The rows are grouped in 4 different ways at once. Each group adds its own fixed numbers to the row, and there is some noise. The rows also spread widely along 16 directions, which tell nothing about the answers.
Known rows, each followed by its group in each grouping:
-16,-19,-26,-21,9,-9,-8,-17,-6,23,3,43,-37,-3,-14,20,-8,9,0,-25,1,-14,-10,-5,25,24,-10,14,9,0,43,-8,3,-17,7,-1,-2,6
k36 k430 (5) rilog
15,6,16,3,-2,1,-2,8,4,8,0,2,-15,-8,13,7,-1,-1,-16,6,-4,27,1,8,-7,-18,6,-14,9,0,-24,-2,-15,15,-1,3,8,0
k705 k629 (0) Nama
28,10,24,20,-7,-16,28,-1,-1,-22,12,-32,10,-21,8,-22,-15,8,32,32,-4,13,-12,-19,25,-5,9,2,-7,8,-17,2,0,0,-13,-8,-4,15
k36 k645 (3) Siliz
6,-20,18,12,-8,-12,25,6,17,32,10,11,-23,-14,21,23,-1,-4,24,17,-6,-12,15,16,0,-24,-2,10,2,5,10,-3,-4,12,-14,-4,13,-4
k719 k885 (2) benof
-1,-6,12,2,-4,20,-36,-5,2,12,-13,29,-19,8,6,9,-16,-17,-46,-8,-1,15,-24,7,1,-26,4,2,19,-2,-12,-4,-30,23,24,9,-2,13
k516 k885 (4) mato
26,5,18,-15,6,28,-9,22,7,12,19,-2,0,-1,19,7,17,-6,-2,11,8,29,-6,-12,-23,-30,29,3,-35,25,-27,9,-4,-5,-21,-8,17,-11
k705 k64 (1) benof
18,7,35,14,15,0,-2,19,-30,-18,-12,-1,14,7,-2,2,6,-18,1,10,-3,-9,10,8,-14,3,3,13,2,-4,-37,5,-27,3,10,-6,-5,7
k516 k629 (4) Nama
11,4,-1,-7,-1,6,-16,12,1,-3,7,-12,17,-8,25,-1,1,4,18,14,-14,2,31,1,3,3,-42,12,12,-18,7,10,23,-1,2,3,0,-1
k719 k64 (1) rilog
12,11,19,-3,8,22,-26,14,-5,-27,-10,-9,19,14,-11,8,14,-14,1,22,-1,-6,-19,-14,-27,0,31,9,-22,8,-15,-3,-7,-21,-1,2,-4,7
k719 k430 (0) Siliz
-12,40,11,-14,10,1,22,-1,-9,-20,15,-9,-8,-8,-3,-16,-5,5,-19,-8,5,10,-18,-10,-14,9,22,9,1,13,24,-2,-9,13,-9,-2,4,0
k705 k645 (5) mato
2,-9,8,5,9,0,-17,5,3,3,-1,16,-5,2,-1,14,-4,1,8,4,6,-8,-3,-3,7,0,3,5,-1,-6,4,5,-9,-9,-1,16,0,8
k719 k64 (3) mato
12,-3,0,24,-8,-17,-4,10,18,5,-4,-5,15,3,-16,-12,5,2,-14,-18,3,-15,-1,-10,32,-2,-20,-1,10,-39,-12,-20,27,7,12,7,4,25
k36 k645 (2) Siliz
1,3,2,-36,12,-9,37,7,15,16,3,5,-7,-30,28,2,-12,3,-7,-19,-12,11,19,14,-14,29,0,-7,-2,-1,-11,13,21,-1,-25,36,-12,-28
k36 k645 (1) mato
6,11,14,-6,6,9,-10,17,-30,-10,18,-12,18,0,13,-8,2,12,0,21,2,9,10,-10,-17,-16,7,12,-15,4,5,20,-2,-8,-9,-17,10,7
k36 k64 (2) benof
25,12,32,19,11,-5,12,61,29,9,9,9,-13,-9,22,2,10,-5,13,-20,15,25,-3,6,-3,-21,42,-3,-12,-4,-23,5,-5,43,-35,21,-8,4
k516 k64 (0) Siliz
6,4,26,13,7,1,25,4,-18,9,23,12,13,-2,5,4,2,3,-16,1,13,3,4,10,-9,-19,10,7,-26,7,-8,5,-2,-3,-4,10,12,-2
k719 k430 (0) mato
4,2,4,8,-6,-5,26,-4,3,5,3,5,-3,-19,13,-16,-30,6,-16,-3,-7,5,-25,1,13,6,-5,4,3,-1,-2,-1,19,16,1,20,-17,5
k719 k645 (0) mato
12,1,23,-1,4,-18,18,-19,0,-5,12,-2,2,2,-26,24,17,-23,-5,-15,12,4,10,4,0,-11,30,-19,-16,-1,-17,-6,-20,-24,-2,7,24,4
k705 k629 (1) rilog
-25,-7,2,-21,19,-11,4,15,15,-9,4,0,2,3,-11,-16,6,-4,32,-28,21,-16,-10,-10,28,52,-7,23,-19,-13,8,3,8,-5,-24,14,-11,-16
k719 k430 (0) rilog
18,-31,8,-12,-10,3,15,24,16,27,-8,-8,14,-6,13,1,16,-12,22,9,-16,-38,15,2,-7,16,-21,27,-28,-2,-33,-4,36,-9,-11,-13,4,-21
k516 k885 (1) Siliz
-7,-5,12,-5,2,11,-20,3,0,0,6,-3,1,13,2,3,9,-3,15,16,6,-7,-1,-11,-8,-5,-2,18,-4,2,17,2,-14,-4,-6,-7,11,4
k516 k645 (1) Nama
-26,19,6,-25,3,-2,4,-3,-4,-9,6,-11,-2,9,-21,-16,13,-7,-32,-20,11,-1,-23,-15,-10,11,20,4,-15,8,8,-7,-13,5,-9,-18,18,-6
k36 k64 (0) benof
-4,-9,26,-10,-5,11,4,-6,-8,7,5,14,-18,-7,22,0,-21,-19,-3,10,-5,20,-18,13,-7,-18,13,16,-4,26,2,10,-28,18,-8,3,-5,-7
k516 k430 (0) benof
1,7,17,-18,9,-2,-4,14,-2,-19,3,-28,18,-4,1,-17,6,-3,2,-1,10,22,14,-7,11,17,-4,-10,-12,-13,-41,13,-7,-5,-14,5,6,-16
k705 k430 (4) rilog
-19,-21,-29,16,-11,-23,-6,-3,-7,22,-1,9,-5,-6,4,-5,-18,51,-7,4,6,-9,16,-7,34,15,-52,-10,35,-44,27,9,14,9,14,2,1,17
k705 k629 (1) rilog
12,-1,5,1,7,0,-7,27,18,16,16,5,8,5,1,16,19,-1,1,-17,4,-1,17,3,1,-7,-2,0,-12,-24,0,-8,26,-5,-9,13,10,0
k719 k430 (4) Nama
-23,0,6,-19,-9,-32,7,-19,31,-5,11,-20,-12,-2,-21,7,7,-24,7,-26,4,2,1,-1,15,10,10,-15,2,-12,30,-10,-10,-1,-17,9,20,-2
k516 k64 (0) benof
-19,-12,14,4,-14,3,6,-7,-16,20,14,-4,10,8,2,-7,-8,20,-42,9,19,10,-4,-5,-9,-28,17,-13,-18,-2,-3,19,-15,3,-4,1,26,1
k705 k64 (1) mato
0,1,1,-19,15,4,-24,20,17,2,-7,10,-9,-5,4,19,5,3,-7,-7,2,10,13,2,-10,10,10,-13,4,-16,-6,6,5,-10,-13,29,-4,-6
k705 k430 (2) mato
11,7,-4,-6,7,2,3,-3,7,4,8,-4,9,-9,0,5,10,18,-12,6,5,6,3,-16,-2,1,-2,-6,-14,-3,0,-1,9,-21,-1,7,9,1
k36 k885 (1) Siliz
-17,-24,19,3,-3,-19,-33,-1,-22,-11,-14,-9,21,20,-14,23,6,1,12,24,6,-17,36,7,0,2,-2,-19,11,-38,-21,19,-30,-27,4,9,24,12
k719 k645 (3) mato
43,12,9,23,8,-2,9,34,12,21,16,13,-18,-15,21,21,19,8,9,7,-2,15,26,4,-5,-33,-3,-3,3,-1,-12,-9,13,15,-5,-6,15,8
k705 k64 (0) rilog
-4,3,14,-32,-23,20,-12,-15,2,0,22,-14,-1,2,13,-5,-8,-24,-12,-1,-13,22,-19,-2,-13,-31,27,13,-12,17,21,2,2,6,-9,-15,15,3
k36 k645 (1) Siliz
-6,-24,9,15,-25,-14,15,-14,14,12,-11,-12,12,3,-12,-3,-7,-10,-5,14,-7,-34,-13,-2,5,1,-11,7,-9,-10,5,-15,15,-3,5,3,4,4
k516 k430 (0) benof
17,16,0,-4,9,-6,-18,14,16,-3,-16,1,-6,-4,-18,14,28,-4,-31,-12,-5,17,5,-6,1,2,6,-31,17,-17,-40,-16,-9,2,7,5,8,5
k516 k430 (1) Siliz
5,20,20,2,24,4,-26,18,-5,-15,9,-6,-18,5,5,4,12,11,18,25,22,35,-4,-23,6,-15,22,-6,10,12,-20,8,-57,8,-13,-19,14,9
k36 k645 (4) mato
10,10,7,6,18,-11,39,4,9,0,2,-13,15,-15,-6,-16,11,11,-7,4,11,-18,-3,-17,0,29,-14,5,-27,7,-19,-6,15,-15,-8,12,1,-17
k516 k64 (0) mato
-11,16,-4,-17,5,-27,14,13,16,-17,-4,-29,-8,-9,-23,5,27,2,22,1,-8,-25,7,-16,-4,37,12,-6,4,-7,13,-11,6,-8,-21,-19,15,-6
k719 k64 (3) Siliz
0,1,19,-2,14,-17,33,-5,9,-5,12,-6,0,-16,5,-19,-10,-5,19,-17,15,6,-2,-5,32,24,-11,8,-10,3,-12,8,-7,0,-16,25,-6,-10
k705 k64 (1) mato
-7,21,-13,-34,2,9,-12,-30,13,-24,-3,-22,-5,-17,-8,-9,-3,3,-18,12,-13,23,-25,-26,-2,20,0,-10,6,15,16,-5,-5,-17,0,4,-5,-8
k516 k430 (1) Siliz

New rows. What belongs after each?
16,-27,11,0,-33,2,-16,-17,19,13,-22,10,-21,-6,-1,9,-20,-39,-17,3,-32,-4,-26,12,17,-17,-4,0,18,2,-23,-21,1,14,19,-2,-6,11
k516 k430 (3) benof
7,27,-3,-19,3,1,-5,-19,23,-9,13,-22,-19,-13,-3,4,6,-7,-13,0,-8,28,-6,-17,-1,-5,0,-13,9,10,19,-14,-5,-5,-1,-2,17,-5
k705 k64 (4) Nama
3,-7,0,0,-3,-1,-15,11,23,10,-6,-12,6,5,-3,1,14,1,-1,1,3,-11,11,-10,6,5,-18,-4,-2,-20,-14,-6,13,-7,-2,5,13,-2
k705 k64 (1) mato
21,-10,14,4,-5,4,-4,-3,-8,-4,5,2,5,-12,2,0,-14,-7,-5,8,-6,18,-14,-1,19,-16,12,-4,-12,4,-28,4,1,-12,3,8,-6,10
k719 k430 (2) Siliz
-3,15,19,-2,13,-17,33,-12,-12,-24,6,-16,-2,-22,10,-16,-12,-2,26,15,-4,-5,9,0,11,23,-25,21,9,9,11,4,-15,2,-6,2,-6,-5
k705 k885 (2) benof
7,-12,9,-15,-1,-3,0,17,-14,4,15,-8,14,-5,6,-10,8,-9,8,-12,-6,4,17,3,15,6,-19,16,-15,-11,-22,8,14,-2,-7,-13,9,-8
k516 k430 (4) Siliz
-12,-13,-2,-23,0,3,-6,-22,-3,6,0,10,-14,-9,3,2,-20,-5,-10,3,-5,-1,-14,-3,2,9,-3,10,2,10,14,4,-5,-12,3,8,-2,-4
k516 k645 (2) mato
-2,-21,10,-11,-1,4,-4,-17,-17,3,15,-16,13,2,2,-16,-2,-4,15,14,11,0,-2,-12,21,4,-31,23,-22,8,-16,9,-13,-19,1,-23,18,-12
k705 k629 (4) benof
11,-3,-12,19,9,6,1,21,3,17,-9,30,-17,-9,7,0,-12,25,-10,1,3,-19,-18,-10,2,7,-8,19,9,-6,16,-6,20,13,9,6,-22,14
k705 k629 (2) rilog
-10,-8,-9,-16,-3,15,-23,16,0,-5,1,-10,12,8,-3,-10,-4,15,4,14,7,-8,-34,-28,-10,14,21,11,-29,2,14,9,16,-15,-16,-3,-6,2
k719 k64 (0) benof
7,-5,18,-24,22,10,-17,8,-6,-3,17,-2,13,1,19,5,8,-7,23,1,7,19,29,1,3,7,-17,12,-20,-3,-10,17,-5,-25,-14,15,6,-16
k36 k430 (4) Nama
21,9,-7,-17,10,19,-27,-5,-15,-12,-14,17,-19,-12,8,15,-13,-13,-14,3,-27,13,-10,-3,-12,2,-4,10,20,11,3,0,-3,-9,21,5,-15,10
k705 k64 (4) Siliz
-38,-4,6,-18,4,-30,48,-21,-28,9,9,2,6,-12,-6,0,-9,3,-36,-29,1,-12,26,23,-9,21,-10,-7,-1,-15,18,19,-7,-2,-1,19,15,-19
k719 k64 (4) Siliz
-7,-6,20,17,10,-9,20,30,-6,17,11,8,18,2,6,-19,10,12,-10,-18,25,-9,13,5,14,-2,-16,14,-15,-23,-26,10,5,20,-9,9,11,-4
k719 k645 (2) Siliz
19,7,1,10,3,-3,5,-10,17,0,2,-6,-6,-13,5,2,1,-3,8,19,-7,1,-5,-13,6,-2,-23,6,4,9,8,-12,1,-5,5,2,1,2
k516 k64 (0) benof
16,13,-20,14,-3,-28,47,3,18,4,0,-17,6,-25,-2,4,-2,34,9,18,-15,-37,9,-14,-10,29,-15,-1,3,-13,35,-18,54,-13,-4,3,-10,6
k36 k629 (0) rilog
25,0,-1,14,-1,21,-24,8,25,6,-18,-7,14,8,11,18,16,-14,14,31,-20,-46,25,-4,-28,-4,-48,32,11,-14,21,-21,33,-11,24,0,1,3
k705 k64 (4) rilog
7,12,0,6,3,-20,1,6,2,-2,13,-3,-15,-3,-27,4,26,2,-7,-11,5,-1,-2,-14,23,-6,5,-4,6,-5,-1,-21,-10,4,3,-31,26,17
k516 k885 (2) Siliz
28,4,7,-17,2,9,-25,4,-14,-17,20,-12,6,-11,5,1,-2,-12,15,11,-12,24,0,-13,10,-12,9,4,-13,10,-11,8,4,-23,-4,-13,6,10
k516 k64 (2) mato
-2,-21,9,-10,-26,13,-17,-30,0,17,2,3,-4,-6,21,2,-32,-15,-31,6,-19,16,3,20,-1,-29,-22,1,12,-6,9,4,4,3,16,13,6,0
k705 k629 (2) Nama
-11,17,22,-3,20,23,-15,14,2,-13,6,-13,25,5,30,-12,-1,13,15,25,19,-1,22,-5,-23,8,-26,28,-10,-7,18,21,-11,-2,-11,26,0,-15
k705 k885 (5) mato
-1,-2,-12,-18,16,5,-14,8,10,23,3,15,-12,-7,5,27,20,15,-18,-1,2,12,21,-1,-12,-1,-8,-15,0,-8,-4,2,-2,-14,-2,9,16,-15
k719 k430 (4) Siliz
-28,1,17,19,-7,13,-13,-31,-1,-7,9,-8,6,15,-2,-22,-12,6,-7,25,23,-7,-18,-15,17,-15,-30,27,2,4,37,-3,-27,11,14,-5,14,5
k705 k430 (3) rilog
-17,-8,20,-9,-3,7,-13,-17,-11,-12,-3,-17,13,14,-20,-1,6,-11,-8,22,16,-11,-18,-13,-10,-3,23,3,-22,11,-12,5,-32,-20,-1,-18,17,-4
k719 k629 (2) rilog
-19,1,21,-17,3,-2,-18,-1,40,-3,2,-16,-2,10,-5,1,11,-30,2,-22,11,8,3,2,7,5,-1,-2,1,-16,7,-8,-15,10,-14,22,9,-13
k516 k430 (4) Nama
-4,4,22,-18,-24,7,-8,17,29,-1,7,-16,-6,-1,21,0,-12,-27,2,-6,-11,20,-13,12,-16,-23,39,-2,0,-5,5,1,11,32,-24,8,1,-1
k719 k645 (0) rilog
8,19,24,-25,22,10,19,-5,-10,-7,25,15,-15,-17,22,6,-10,-24,4,-21,-2,22,5,15,-6,0,3,26,-7,22,12,7,-13,2,-8,17,-3,-13
k705 k885 (4) mato
-31,-2,2,-3,6,-11,-2,5,-32,11,-13,26,-33,6,-13,8,-1,26,-45,0,12,1,-10,2,-7,5,18,-15,19,-2,-11,6,-46,18,6,-18,19,5
k705 k885 (0) mato
25,11,13,-15,-8,25,-19,-12,16,-8,29,-16,-5,0,1,-6,4,-24,7,1,1,33,-36,-22,14,-28,22,11,-21,30,-7,-12,-4,-6,-5,-22,13,7
k705 k629 (1) mato
13,19,-1,5,31,-2,23,-18,-46,-14,28,15,12,-15,0,-4,0,14,16,8,1,-14,18,-6,10,15,-45,39,-2,10,29,2,8,-27,19,-8,2,6
k719 k645 (2) rilog
-19,-21,-3,-36,-13,-1,6,-16,-15,24,13,-6,-22,-16,23,-18,-27,10,-15,3,-5,26,-8,-2,21,2,-13,1,1,14,-16,18,-10,10,-10,-23,13,-18
k36 k645 (4) mato
14,7,8,6,7,9,0,51,21,9,5,4,-12,-5,16,-3,11,14,14,2,7,8,-11,-9,-6,-3,20,12,-12,0,-5,-2,15,23,-26,2,-6,0
k705 k430 (0) Siliz
-4,34,20,-4,15,5,-14,14,16,-12,34,-10,9,8,3,6,25,-19,11,-20,9,3,24,4,-9,-20,-4,20,3,-10,44,-7,1,11,-11,3,22,4
k719 k64 (2) mato
9,-8,-5,-13,9,-28,19,-5,-5,-5,-12,5,-12,-14,-37,19,14,-7,-2,-9,-10,-21,-3,-9,8,31,22,-14,-8,2,-17,-14,3,-35,-3,-4,3,2
k516 k430 (2) Siliz
-13,-8,11,-17,-2,-16,8,21,-12,20,22,0,-2,-8,17,5,7,12,0,-8,5,7,40,14,-5,-8,-4,-4,-5,-15,5,24,1,12,-22,-8,26,-14
k516 k64 (3) rilog
8,-10,-1,-12,1,1,-2,23,22,10,-9,-9,5,-11,16,-6,4,5,12,9,-4,-4,5,-8,-5,19,-13,6,-10,-10,-19,4,21,0,-15,13,-6,-14
k516 k645 (0) Siliz
15,-1,8,10,18,0,-3,21,0,18,-13,19,-9,-8,10,24,5,16,-25,12,7,8,13,3,-23,-7,11,-21,6,-6,-33,10,-21,1,1,17,-1,-4
k516 k629 (4) mato
-18,-11,14,-17,8,-9,8,-5,-11,-5,4,-6,3,-2,2,7,-2,-8,19,1,4,-8,11,7,-3,17,2,9,-7,-2,4,16,-21,-11,-12,3,4,-12
k719 k629 (4) Siliz
16,14,12,27,11,-25,13,-29,-31,-21,8,10,-1,-13,-18,-3,-15,-9,-4,-9,-6,1,0,6,45,2,-30,5,31,-8,-6,-12,-20,-2,33,0,-3,30
k719 k629 (2) mato
6,-10,4,-12,-6,-6,-3,-19,4,7,10,3,-4,-11,2,2,-8,-16,-5,-10,-8,10,6,5,17,-8,-18,3,6,-6,2,-5,4,-5,6,7,8,3
k516 k645 (2) benof
-26,-16,24,-16,-10,-9,-15,-18,8,-8,19,-8,6,-1,8,-15,-31,-23,2,-27,15,35,-7,10,35,-10,7,-7,-5,-16,9,24,-22,7,-16,35,-1,0
k719 k64 (2) benof
-5,1,0,-25,-11,-12,10,-29,-17,-8,9,-20,-8,-12,-10,-3,-9,1,-17,13,-13,11,-11,-12,3,4,12,-14,-8,17,-1,1,-8,-22,-1,-21,19,-2
k36 k64 (0) mato
10,7,10,-11,9,20,1,-3,8,8,14,3,-7,-3,12,2,-3,-1,-7,11,8,14,-25,-18,-17,-17,23,12,-22,25,6,0,-8,-5,-10,0,3,-3
k36 k645 (4) benof
18,9,5,3,10,12,-3,14,-12,5,8,8,-4,0,6,12,14,6,2,17,-4,-6,9,-5,-17,-9,-7,19,-3,7,-1,-7,6,-7,5,-14,16,5
k705 k645 (0) mato
1,-13,8,-8,-10,19,-36,-4,-8,-2,15,-16,16,11,4,-16,4,-3,0,17,10,16,-13,-20,12,-20,-13,15,-24,6,-7,9,-9,-9,2,-20,21,2
k516 k64 (0) Siliz
29,20,-4,26,25,11,-4,37,13,0,9,3,19,-2,7,-2,25,26,17,10,14,-13,5,-25,-1,4,-20,19,-12,-10,5,-5,26,-5,-2,10,-6,10
k719 k64 (1) Siliz
-11,-2,-13,-12,9,14,-9,-13,10,25,8,2,-26,-16,28,1,-3,30,1,37,3,8,2,-17,1,2,-43,15,11,21,22,4,-19,2,0,-16,13,-20
k516 k885 (4) mato
-12,12,8,9,12,-16,4,18,12,-3,0,-8,2,-3,1,-7,9,22,1,4,22,0,13,-11,4,12,-6,-8,10,-22,2,6,-11,16,-14,12,7,-2
k516 k645 (3) rilog
7,21,-15,-8,17,-14,29,-11,6,-6,-9,-14,-20,-35,0,-11,-5,31,-10,22,-7,14,-12,-27,13,33,-14,-15,15,16,-12,-7,-7,-7,-1,-3,-10,-11
k36 k430 (4) Siliz
-13,21,14,14,8,-21,21,-11,20,-14,-15,-24,8,-2,-15,-20,11,-3,-13,5,11,-12,0,-10,6,22,-29,-3,16,-13,-10,-18,-18,15,5,11,7,-5
k516 k645 (0) benof
-21,-3,9,-33,3,-19,16,9,-26,-12,12,-23,-8,-14,-4,-13,-5,17,9,12,1,17,-1,-10,3,25,29,-12,-16,9,-9,23,-16,-10,-35,-19,8,-14
k516 k430 (2) Nama
6,10,2,-26,11,-1,16,-9,1,-6,6,-11,-12,-14,-8,-2,15,-4,2,3,0,12,-4,-15,7,19,2,-2,-12,20,-24,-6,-8,-15,-10,-15,12,-19
k705 k430 (1) rilog
-13,12,18,-10,-19,7,-9,-3,26,-26,-7,-52,39,9,-5,-27,-7,-22,-13,2,-6,-12,-17,-10,-11,13,0,4,-10,-22,2,-7,21,4,-4,12,-6,-5
k719 k629 (4) Nama
11,13,16,6,29,11,-30,19,-23,-4,-7,52,-27,8,-14,28,8,-9,-29,-18,12,8,-16,4,-10,-15,38,3,11,6,-11,-4,-43,6,14,7,-3,25
k516 k885 (2) mato
-2,-7,11,-21,16,12,-43,6,7,-3,-16,7,-4,6,6,14,3,-12,-1,6,9,14,11,-2,-8,0,7,-9,1,-4,-19,15,-28,-16,-4,18,1,-7
k36 k64 (2) rilog
-7,-11,3,4,-12,-1,4,-8,-16,-1,-6,9,-7,-6,-2,3,-20,-5,3,14,-22,-27,-15,5,1,3,-2,26,12,4,30,-4,8,3,10,-9,-12,15
k719 k430 (2) Siliz
-19,8,21,-23,-7,14,-4,1,5,-22,-4,-24,22,6,4,-18,-9,-26,0,4,-11,-15,-14,5,-17,19,3,25,-12,1,7,1,10,4,-9,7,-8,-13
k719 k430 (0) mato
-10,7,-4,-5,19,-6,-4,-24,34,3,0,1,-3,-12,-2,-1,-1,9,-15,-8,22,17,4,-10,20,11,-26,-16,10,-15,0,-3,-11,-10,2,40,4,-12
k719 k645 (2) rilog
31,13,-2,0,7,-1,22,-11,19,27,2,22,-37,-24,-4,18,8,-5,-45,-11,-7,24,-20,-6,2,-19,16,-24,5,28,-30,-23,-11,7,9,-1,11,-2
k516 k64 (1) mato
20,7,6,3,4,4,-12,12,24,8,-4,8,-10,-4,6,17,7,-7,-3,1,-7,3,1,-2,-7,-10,5,-6,14,-8,-5,-11,3,7,1,14,-2,10
k516 k645 (1) mato
-25,-16,-13,-47,0,5,-44,-10,-14,-16,-2,-17,13,8,-4,10,7,0,24,17,-8,-6,16,-10,-8,30,-13,6,-6,-14,16,17,1,-43,-6,-6,16,-10
k719 k645 (0) Siliz
-24,15,-2,12,4,-26,45,-39,-29,-12,27,-26,5,-17,-8,-30,-10,40,-1,31,18,-2,-3,-26,20,13,-33,7,-6,16,42,9,-18,-9,2,-21,21,-2
k516 k64 (0) rilog
-2,6,-10,-1,29,-4,-9,11,16,-1,-14,17,-25,-7,-9,6,2,23,12,7,14,-14,-21,-26,12,32,5,7,7,4,10,-9,-13,-10,-6,8,-15,6
k36 k885 (2) mato
12,34,18,0,-1,12,-10,-17,-13,-33,-16,-5,23,0,-3,9,-12,-21,-50,-1,-16,11,2,13,-38,-10,14,-15,21,-14,0,-1,-7,-1,27,31,-13,16
k705 k629 (1) rilog
26,7,2,-5,10,-12,7,20,0,-2,10,11,-23,-26,15,15,-1,5,24,-3,-15,26,15,7,12,3,0,-4,11,-1,-5,1,8,2,-12,9,-6,4
k705 k430 (0) Siliz
26,19,-21,3,2,-3,-12,-14,-10,-22,3,3,9,-22,-6,0,-26,16,-24,-2,-24,16,-16,-12,13,9,-10,-14,19,-19,20,-8,35,-21,23,22,-26,30
k719 k629 (2) Nama
0,27,23,-11,10,4,7,-8,-7,-27,1,-11,26,-6,-2,-2,-7,-23,-28,-11,-9,0,8,12,-24,3,10,-1,-3,-7,5,5,4,-9,3,32,-4,-1
k719 k64 (2) mato
-18,8,5,-10,-7,13,-13,-25,30,4,-24,-15,13,5,0,-3,6,-14,-49,8,-8,-17,3,3,-27,9,-42,2,10,-13,5,-20,2,2,22,23,10,-20
k516 k885 (0) Nama
-4,-17,13,-12,-6,-13,1,-4,-14,15,23,8,-11,-14,16,10,-6,6,-1,-4,2,31,21,16,23,-20,-6,-12,0,-7,-15,19,-19,2,-9,-2,25,-5
k719 k885 (3) Siliz
8,-18,4,6,11,-21,26,-9,-14,15,13,25,-11,-13,-13,8,-1,-2,8,-16,5,-11,5,6,37,9,-15,9,-9,0,-11,-6,3,-15,4,0,5,1
k719 k430 (2) rilog
39,28,14,-1,25,4,-5,-14,5,-17,25,0,3,-14,10,18,13,-24,20,-2,-4,32,28,0,8,-17,-27,6,8,2,-1,-10,-6,-20,11,18,12,4
k705 k645 (4) benof
-4,8,8,-7,-5,-20,12,-26,-2,-16,2,-12,-12,-9,-10,9,-7,-7,4,12,-8,3,-3,-3,6,5,10,-8,8,5,16,-9,-16,-10,2,-6,9,9
k36 k885 (0) rilog
-35,-13,5,-12,-14,-11,-21,-13,4,9,2,-17,-2,24,-27,8,14,-1,-26,-8,16,-6,3,-6,-2,-7,10,-18,0,-23,10,-4,-25,-3,0,-15,38,1
k705 k629 (4) Nama
2,13,8,7,7,-3,23,-1,0,-10,-5,-11,11,-10,-5,-20,-6,3,-11,9,-2,-20,-16,-11,2,19,-10,14,-1,1,-10,-9,11,1,4,3,-8,-1
k719 k645 (2) mato
